The groups are shells around one centre, one inside the other: the same stretched ball of 3 dimensions in 6 sizes.
Known rows, each followed by its group:
[  7.7 -18.0  34.6 -44.5 -18.8] : C
[-33.4 -27.4 -11.1  -3.6 -28.4] : G
[ 55.6  15.1  41.5 -33.2   9.4] : T
[-56.1 -22.5 -45.1  30.1 -34.1] : E
[ -7.0  20.3 -36.5  40.1 -11.4] : C
[-24.1 -17.0  -2.6 -10.2 -30.1] : E
[53.3 30.1  9.0  6.8 19.3] : G
[ 43.5  -4.4  45.9 -44.2   5.1] : P
[40.9 32.7  4.4  8.1  7.1] : E
[ -3.5  -2.8   6.8 -13.3 -22.1] : F
[ 46.0   3.9  44.6 -41.3   3.7] : T
[45.4 11.2 10.2  1.5 21.4] : T
[-66.1 -22.6 -70.2  57.5 -28.2] : E
[-49.6 -15.4 -61.4  53.4 -20.1] : P
[-56.8  -7.6 -72.8  65.0 -25.5] : C
[-57.1 -14.9 -68.6  59.4 -24.1] : G
[ 58.0   6.0  39.5 -30.2  19.2] : P
[-51.4  -3.5 -75.9  70.8 -20.0] : C
[-38.1 -12.7 -60.1  56.1 -10.0] : T
[  2.1 -12.0 -28.0  31.6  13.1] : F
[-27.6 -21.9 -52.0  49.5   1.9] : G
[-55.7 -18.8 -61.3  50.7 -25.0] : F
[-35.3 -32.7 -17.7   3.6 -22.8] : F
[-27.5   2.8 -54.1  53.4 -11.7] : P

New rows. What belongs after each?
[-47.5  -5.9 -63.3  56.9 -22.4] : G
[ 23.7  -7.4  45.5 -51.3 -14.7] : C
[ -4.8  13.6 -28.1  30.4 -10.2] : P
[-40.1 -11.2 -60.1  55.3 -13.1] : T
[ 42.8   3.5  48.8 -47.6  -2.4] : F
[ -4.0 -30.0  23.2 -35.3 -17.0] : C
[-42.8 -40.2 -26.7  11.7 -20.6] : E
[ 12.8   0.5  24.7 -29.5 -18.1] : G
[51.5 27.1  9.3  5.9 19.1] : F
[ -0.3 -20.5  17.7 -26.5 -15.0] : P
[ 33.8   4.3  36.3 -35.7  -4.8] : T
[-25.4 -19.4  -2.3 -11.1 -30.2] : E
[-36.6 -36.6 -18.8   4.3 -21.0] : G
[ -6.8  -3.2 -46.6  51.6  10.0] : F
[32.8 27.0 -8.7 20.9 10.1] : F
[ 20.5 -24.6  17.7 -18.6  10.8] : C
[ 19.9 -24.9  17.0 -18.2  10.6] : C
[-61.8 -31.6 -48.8  32.3 -32.2] : E
[ 32.5  -1.8  41.1 -42.4  -5.6] : P
[-22.3   9.9 -47.7  47.8 -14.6] : G
[48.3 22.8  0.0 15.9 24.2] : G
[ 16.4  13.9  17.4 -18.3 -17.2] : C
[ 28.5   4.9  33.2 -33.9  -8.9] : P
[-70.3 -27.7 -65.2  49.6 -33.1] : C
[-30.1 -32.5 -18.8   7.0 -16.3] : P
[ 61.5   3.7  36.0 -24.9  26.5] : E
[-60.4 -24.1 -71.4  61.3 -20.3] : G
[  2.6  20.7 -27.7  32.9  -6.9] : G
[ 37.5   6.7  42.3 -41.5  -6.1] : F
[32.9  5.2 -4.8 15.4 21.3] : P
[-29.5 -17.5 -13.7   1.6 -28.4] : F
[ 42.9 -13.2  48.9 -48.6   7.9] : E
[ 29.1  14.7  19.8 -16.4  -5.3] : T
[ 19.1  29.3 -28.1  40.0   6.5] : C
[-31.2 -21.1 -48.7  44.3  -4.9] : T
[ 42.0  -5.3  35.6 -32.0  10.8] : T
[ 36.8   4.9  38.4 -37.0  -3.1] : T
[ 18.9 -18.6  -1.2   4.2  17.6] : C
[50.1 17.1 10.4  3.3 22.9] : P
[-45.0 -11.8 -64.3  58.9 -15.5] : P
[ -3.4   9.3  -9.9   7.9 -18.1] : F
[ 67.4   3.7  60.1 -52.4  17.2] : E
[-22.4   3.1 -27.2  21.9 -24.2] : G
[  6.5 -14.1 -17.1  19.6  11.9] : P
[-30.3  -4.7 -61.7  61.3  -5.2] : P
[22.7 24.6  6.9 -2.4 -9.9] : C
[-20.9 -18.8  -3.9  -7.3 -24.4] : P
[  3.2  19.8 -21.3  25.1  -9.8] : G
[ 23.0  29.2 -18.4  29.5   4.5] : E
[ 15.0   5.2  16.5 -18.0 -12.9] : T
[ 16.6  19.9 -18.3  26.6   2.9] : T
[-15.9   2.5 -54.0  57.6   1.2] : P
[ -7.7   9.1 -58.9  67.1   9.6] : C
[-32.5 -32.8 -27.6  16.9 -12.9] : P
[ 45.2  25.4  34.5 -28.0  -3.6] : C
[ 22.7   7.8  26.6 -27.5 -12.4] : F
[ -2.0 -14.0 -36.9  40.9  15.6] : C
[  4.1  23.0 -44.7  54.5   4.5] : C
[-57.2 -26.7 -55.2  42.1 -26.0] : F
